All groups share one centre, and each spreads out both ways along 13 directions, with some noise.
In the rows, 128 means zero.
Known rows, each followed by its group:
[127 114 168 117 150 134  87 114 108 135 130 160 123 124 113 155  68] => k_362
[133  84 110 138 148 128 103 169 150 152 142 137 165  98 114  95 142] => k_35
[ 98 104 176 111 106 141 156 104 133 167 107 129 131  97 139 100 126] => k_362
[157 183 122 140 140  96  77 135 120 141 118 123 115 102  85 205 116] => k_779
[168 144  95 143 141 106 109 122 111 141 123 138 134 116  84  84 126] => k_779
[180 152 131  96 122 107 146 116 155 115 100  97 116 128 114 123 102] => k_226
[151 124 149 102 160  90 143 103 109  90 116 167  78 143 102 121  91] => k_35
[ 76 133 110 130  99 115  88 174 120 191 136 102 149 100 126 161 147] => k_35
[149 165 175 104  96 108 106  73  92 150 123 129  99  98 105 102 131] => k_226
[150 128 101 138 101  68 186 164 144 138 113  63 109 152 157 161 148] => k_362
[150  93 152 104 147 153 169  95 124 125 104  94  72  94 158 145 129] => k_734
[103 102 169 151 143 165 158  74  66  94 136 170 114 150 144 148 113] => k_779
[109 131 124 214 111 110 127 121  91 195 135 149 141 109 125 108 167] => k_57
[140 118 168  77 100  62 145 141 105 140 118 114  94  90 120 181 136] => k_779
[160  84 138  97 168 171  56 147  96 131 128 149 117 106 114 144 131] => k_779
[ 91 169 117 110 108 143 112 108 140 106 146  97 103 169 148 119  98] => k_362
[105 144 151 125 104 155 153  73 112 174 127 114 155  49 134 144 165] => k_779
[135 120 119  95 171 124 124  88 128 206 122  89 134  95 154 173 120] => k_57
[ 55 122 141 106 113 138 177 116 183 171 111  66 155  65 141 151 113] => k_35
[ 95 107 122 155 125 123 166  74  89 138 173 125 155 124 147  74 152] => k_779
[142 139 146 109 174 143 104  96 145  99 117 121 128 142  97 130  73] => k_35
[ 95 100 126 127 174 137  75 149 169 198 134 123 137 130 147 130 127] => k_57
[130 140  90  87 147 114 144 132 149  73 143 160 114 167 143 125 102] => k_362
[125 107 119 185 153 199 157 115 106 132  94 137 148 101 122 156 137] => k_734
[129 117 105 121 168 131 160  97 110 133 115 150 151 131 128 156  74] => k_734
[128 172 146 180  70 137  94 118  93 177 118 139 122 141 126  93 160] => k_57
[ 59 109 123 122 131 137 139 136 150 124 154 164 107 148 172 109 142] => k_226
[163 147 127 213 101 135 112 162 162 140 136 135 108 144 169 130 164] => k_362
[ 58 109 180 180  96 100 167 118  98 121 136 143 125 162 136 149  76] => k_779
[ 68  92  98 103 148 158 166 162 120  92 128 100 186 143 119 154 186] => k_734
[ 90 150 121 184 111 115 105 162 166 158 111 181 104 131 112  83 112] => k_226
[164 170 106 145 105 115 117 104  69 165 118 115 182 153 105 143 107] => k_57
[113 144 155 135 102 180 118  83  93 168 123 113 145 108 149 163  99] => k_57
[139 130 102 160 110 144 133 119 106 143 135 105 103  76 142 165  86] => k_57
[112 157 129 161 159 111  91 111 123 105 155 150 128 118  85 144 117] => k_226
[137 148 137  92 174 133 150  62 125 191  75 139 130  62  97 143 133] => k_362
[ 97  65 112 106 171 155 165 142 139 143 110 208 145 111 149 133 105] => k_362
[157 103 156 115 155 141 146 101 117 106 141 192 191  96 104 105 187] => k_734
[202 131 122 111 143  71 128 136 150 125 136 108 147  91  98 130 149] => k_226
[136  79 115 118 173 167 105 133 148 119 156 130 117  64 141 145 113] => k_57
[124 134 120 144 111 155 114 129 158 158 137 151 169 109 127  47 170] => k_226
[168 145 180 132 125 110 173  92 126  86 109 184 130  85  94 161 119] => k_57
[126 143 121 134 144 126  92 108  98  90 140 122  75  92  70  98 134] => k_226
[115 119 155 114 145 201 135  95 161 135 140 135 179 112 183 191 107] => k_57
[128 145 111 137  96 137  56 143 110 153 153 108 100 102 121  98 126] => k_57
[173 104 100 127 141 128 160 129  89 172  98 131 124 147 176 199  89] => k_226
[125 143 129  80 154 142  80 136 133 165 106  98 130 140 130 177 137] => k_35
[138  89 127 135 149 155 201 118 135 142  90 142 133 117 172 191  89] => k_779
[151  65 161 114 126 166 150 113 125 136 154 154 128  98 196 118 173] => k_779
[129  89 169 123  91 155 131 129 109 146 134 146 136 116 157 107 120] => k_779
[ 75 103 136  86 149 118 149 120 137 124 142 133 117 114 148 154 136] => k_35
[ 69  91 117 164 142 191 119 163 161 137 133 112 151 116 153 165  94] => k_734
[113  96 197 116 134 129 105 132 141 128 120 172 105 132 127 122  73] => k_734
[ 79 118 110 118 126 153 215 127 125 105  89 186 138 159 145 126 128] => k_362
[ 77  92 124 146 110 124 120 166 135 164 149 130 136  68 129 111 163] => k_35
[113 129 176 164 102 166 190  71 119 146 103 164 150 113 149 111 115] => k_779
[136 125 101 134 150 161  68 184 122 141  82 124  98  59  62 180 111] => k_779
[112 164 126 102 100 135 157  92 123 112 124 111 120 147 142 118 114] => k_226
[140 129 130  73 167 122 131 143 180 126  72 129 100 125 105 138  94] => k_57
[161 135 163 179 115 121 170 106 160 137 112 152  91 103 163 159  99] => k_35
[144 172 116 162 154  93 133  93 122 120 131 217  79  94 102 105 162] => k_734
[106 137 144 188 118 160 131 146 138 110 121 177 164 140 118 147 115] => k_734
[119 119 136 146 124 154  91 142  99 121 152 157 140 128 119  97 211] => k_734
[ 92 173 104 125 137  67 171 114 144 162 108 169 145 141 122 168  75] => k_734
[ 76 134 108 114 122 133  91 116 104 158 160  92  94 140 156 113 132] => k_57
[103 146 130 137 100 109 120 139 161 189 145 111 145 103 165 160 143] => k_734
[ 64 162 141 102 139 158 137 120 118 140  64  99  93  90  84 189 179] => k_35
[152  85  63 160 127 112 123 196  97  67 169 205 134 143 115  72 153] => k_362
[173 122 145 178  93 149 174 128 140 152 101 155 115 126 184 140 143] => k_35
[152 165  75 185 124 126 164 132 140 121 112 108 124  88 113 162 142] => k_734
[ 70 102 136  78 118  93 180 133 107 130 121 145 156 140 121 134 116] => k_35
[133  94 110 102 127 151 141 112  33  98 110 114 101 116  85  94 130] => k_226
[182 134 173 118  90  95 124 129 140 148 112 108  77 125 147 121 122] => k_734
[122  69 181 118 160 151 186 101 100  83  89 143 127 107  87 131  93] => k_362
[131 114 151 104 151 199 168  68 195 139 130 100 162  92 182 110 146] => k_362
[128  92 113 129 155  84 157 180 162 107 122 178  91 143 137 111 153] => k_226
[191  86 145  92 158 106 100 135 146 134 158 105 123 106 145 119 160] => k_362
[ 91 140 158  87 144 108 110 157 209 103 135 166 133 166 134 116 137] => k_57
[100 134 118 148 140 119 160 128 150 106  99 156  73  81  90  98 138] => k_734
[ 99 105 163  74 151 140 118  77 115 155 134 135 118  70 117 127  89] => k_362
[125 127 163 146  92 104 144 133 121 147  99 141 152 126  95 111  75] => k_35
[ 67 149  86 131 141 122 121  87 112 196 156 112 108  88 163 164 114] => k_734
[182  71 108 171 192 163 177 110 153 136 126 172 110  78 175 131 151] => k_35
[117  97 103 175 163 135 144 146 141 102 165 140 111  95 159 188 157] => k_226
[117 120 135  82 132 129 166 113 134 116 116 128 183 158 122 120 107] => k_35
[129  65 196 113 153 127 162 128 179 130 120 170 100  93 161 137 122] => k_57
[149 150 123 135 102  93 130 132  98 147 116 141 157 166 120 149  84] => k_226
[138 130 178  78 109 146 186  80 100 106 104 154 142 157 160 161 115] => k_779
[206 134 101 180 137  38 160 146 137 195 103 130  93 136 151 147 146] => k_57
[127  79 151 173 126 148 154 141 134 167  98 135 141  88 125 110 132] => k_362
[148 157  87 138 164 150  95 107 150 153 142 112 168 133 137 150  94] => k_226
[132  98 106 149 168 141 162 126 127 164  76  75 103  82 107 128 168] => k_362
[113 126  98 155 176 138 107 161 187 161 117 114 140 112 128 174 104] => k_779
[155 103 122 117 170 118 113 105  71 131 126 140 108 111 102 137 116] => k_779
[123 100 155 115 128 119 110 138 103 163  80 169  71 130 106  82 102] => k_226
[112 145 108 127  62 101 172 153 151 170 108  77 151  87 124 102 159] => k_35

New rows, each followed by its group:
[168  90 157 165 155 150  90 139 152 119 139 172 170 136 113  90  85] => k_35
[135 156  88 164  94 138 156 113 107 217  82  81 122  83 138 140 126] => k_57
[116 111 126  71 176 161 120 135 197  98 141 130 109 128 169 157 123] => k_57
[116 137 114 172 160 124 109 116 148 202 122 188 106 109 153 141 106] => k_734
[121  81 160 173 170 172  96 170 128 142 100 158 177 111  92 168 134] => k_734
[ 88 111 149 144 142 129  93 103  71 155 146 150 150 124  93  84 151] => k_57
[225 118 104 107 127  80 169 148 144 139  97 119 108 144 154 125 129] => k_57
[116 105 124 142 123 103 161 121  68 112  99 124  55 148 113 114  92] => k_57
[110 114 122 126 156 196 105  88 101 173 124 103 112  94 153 143 135] => k_57
[151  90 155 131 207  95 131 105 141  89 134 198 104  82  76 119 112] => k_35
[127 118 170 100 110 179 124  92 140 120 137 159 101 176 204 106  79] => k_779
[150 116 133 152 150  99 118 166 140  96 136 200 165 154 100 136 127] => k_35
[190 106 168 150 131  76 147 106 128 150 118 175 144 121 115 107  44] => k_35
[150 105 122 118 126 165 118 105  72 186  84 129  68  76 123  89 128] => k_226
[103 135 132 149 150 146 148  89  77 155 104 150 107 114 127 161 165] => k_734
[144  99  98 156 138  94  77 162 120 180 154 111  84 115 142 107 125] => k_57
[ 73 169  90 110  79  98 135 164 118 134 138  95  90 129 152 173 186] => k_35
[154 177 145 130 129 129 127  70 129  89 154 173  85  97 132 116 162] => k_362
[ 93 108  99 147 177 144 161 141 122 142  85 119 128 115 110 189 137] => k_734
[144 103 184 117 167 153 108  99 143  85 159 177  94  97 148 160 130] => k_57
[123 102 117 104 168 110 158 113 145 105 107 115 117 122  88  94  59] => k_35
[131 117 129 102 135 133  90 111  89 165 164 121 136 132 163 132 180] => k_734
[161 154 154 204 122 139 119 126 144  89 125 176 100  97 108 149 118] => k_734
[ 73 117  95 151 224 160 126  85 138 134 148 159 150  76 102 134 157] => k_226
[215 130 101 167 136 125  99 160  89 115  83 153  98 160  84  96 119] => k_57
[105 140 180 162  74 134 130 101  91 181 107 140 127 100 119 113 122] => k_57
[133  85 166  75 142 168 127  87 104 140 115 128 135 148 143  81  89] => k_35
[109 119 133  91 189 109 144  98 187 163 129 111 163 121 135 117 160] => k_779
[170 120 112 118 123 167 121 121 105 150 114 154  64 155 198 116 132] => k_226
[110 197  85 124 145 137 132  60  95 155 111 111 108  82  93 136 140] => k_362
[123 116 148  61 132  87 128 140 108 121  97 140 161 128  45  63 141] => k_35
[158 107 114  84 152  75 162 134 150  77 174 152 196 111 110 126 133] => k_57
[132 160 187 133 138 131 116  91 124 115 125 190 146 154 115 130 163] => k_57
[ 85 144 158 188 121 106 152  90  80 152 130 157 138 142 120 152 123] => k_57
[ 90 108  81 135 158 163 161 139 124  76 140 110 174 112 105 168 105] => k_734
[138 136 125  91 127 133  54 181 146 157 107  97 161 170 105 123 118] => k_35
[136  85  74 165 196 122  93 162 132 127 146 149 113 132 121 151  51] => k_35
[185 154 111 123 151 124  94 110 164 168 132  82 152 110 132 137 126] => k_362
[139  85 153 145 176 155  96 119 109 141 129 113 148  87 107 183  84] => k_226
[154 138 136 104 175  68 136 100 121 123 124 147  74 154 125 124 174] => k_57
[136 177  88 125  46 115 205 125 134 119 106 137 114 151 160  63 173] => k_226
[156 148  91 102 145 109 129 118  98 129 101 152 139 167  91  82 120] => k_226
[ 96 125 156  38 165 154  81 104  89 107 133 138 137 175 114 137 141] => k_35
[126  75 138  96 136 143 133 155 117  77 130 109 165 160 105 105 104] => k_226
[ 77 100 152 114 166 122 156 118 122 146  86 151 132  86  75 148  81] => k_734
[198  99 149 137 137 147 118 152 165  72 155 166 186 142 137 126 113] => k_734
[133  47 123 149 137 169 111 148 107 130 170 138 134 103 160  90 133] => k_57
[139 140 140 193  63 145 141 126 106 170 132 138 169  96 143 120 149] => k_35
[168  78 125  79 139 199 116 111 106 148 122 100 148  88 151 110 116] => k_57
[162 168 144  82 134 114  88 130 150 142 119 112 165 182 130 171 107] => k_35
[166 120 125 188 114  79 129 138 109 152 169 189  88  76 160 151 169] => k_35
[112  97 149 143 169 166  52 136 141 140 174 168 176 114 123 119 137] => k_57
[147 125 168 172 112  97 106 127 190 139 155 124 133  71 109  91  77] => k_35
[130 104 145 136 107 110 162 138 108 120 121 161 198 143  98  97 112] => k_57
[116 129 143 100 160  97 109  95 112 103 161 163  77  73  96 117 151] => k_734
[ 76 119 170 115 131 115  99 147 168 108 154 166 111 153 136  99 144] => k_57
[145 139 107 170 176 217  95  91 142 128 119 165 110 120 141 107 103] => k_779
[ 91  83 134 149 122  92 148 174 174 138 125 131 101 107 129 112  70] => k_35
[141 147 132 166 123 162 147 132 194 115 116 146 119 133 164 133 126] => k_226
[153 167  46 125 132  98 109 175 152 120 129 108 143 173 115 121 121] => k_57
[204 155 172  99  87 169  99 123 134 119 118 168  92  88 159 164 158] => k_779
[125 124 175  85 154 191  90 136 157 117  84 125 156 185 120 133 116] => k_35
[107 145 113 156 130  86 128 138 156 206  87 140 100  93 106 127  61] => k_734
[123 119 103 117 151 138 180 130 155 101 110 174 135 170 150  97 153] => k_226
[145 123 131 156 108 138 179  82  83  96 150 174 144 112 134  91 156] => k_35
[117 101 104  65 120 173 121 123 145 160 146  83 165  77 156  99 141] => k_57
[134 103 155 130 128 117  61 161 152 164 170 155 135 115 156 138 144] => k_35
[204  45 107  97 183 148 156 131 155 155 110 153 109  98 170  76 137] => k_779
[137 136 116 154 116 108 146 162 138  82 114 156  85 143 112 113 142] => k_35
[156 121 157 159 137 148  81  98 120 181 138 160  75  99 168 111 128] => k_734
[176  92 172 124 159 157  87 115 145  77 169 139  99 114 138  96 159] => k_362
[145 132 148 153 140 105 119 139 118 133  89 189  91 152  97 110 123] => k_734
[152 150 161 139  78 114 125 121 121 114 140 136 139 109 112 102 133] => k_734
[105 131 145 105  92 130 131  84  56 120 138  95  76 129 135 138  79] => k_57
[112 105  85 127 136 192 123 160 109 157  86 104 191 143 108 111 137] => k_35
[118 143 203  98  78 135 118  97 146 161 134 110 162 126 151 119 118] => k_35
[144 136 125 153 100 118 145 160 176 113 120 146  75 134 160 122 106] => k_779
[182 120 108  98 141  94 117 121  90 172 112 130 140 162 129 105 103] => k_734
[176 142 148 153 126 157 119  85  78 182  83 157 109 101 126 145 106] => k_226
[ 82 127 103 155 109 121 166 120  77 136 164 166 141 121 169 187 149] => k_35
[111  89  95 112 191 134 192 135 119 140  57 156 122 159 114 129 119] => k_734
[ 89 162  95 134 150 168 117  86  96 191 100 124 135  98 116 138 141] => k_362
[134 119 111 173 147 171 145 171 179 114  92 135 124 121 129 136 153] => k_35
[109 176 183 116  81 127 139 100 179 142 116  79 116  88 131 134 138] => k_35
[121  84 154 149 136 155 158  84  90 113 113 153  91 118 121  78  62] => k_35
[135 168 106 152 105 151 121 135 150 158 113  83 115 101 147 158 155] => k_35
[152 105 141  34 161 171 102  99 149 146 136  98 143 105 161 140 123] => k_57
[162 122 155 109  93 100 112 133  84 159  99 131 128 122  93  89 110] => k_226
[ 44 123 135 174 116 160 128 170 190 110 140 118 106  84 138 164 133] => k_734
[ 78 104 110 188 147 183 164 158 155 163  77 163 180 119 119 130 143] => k_734
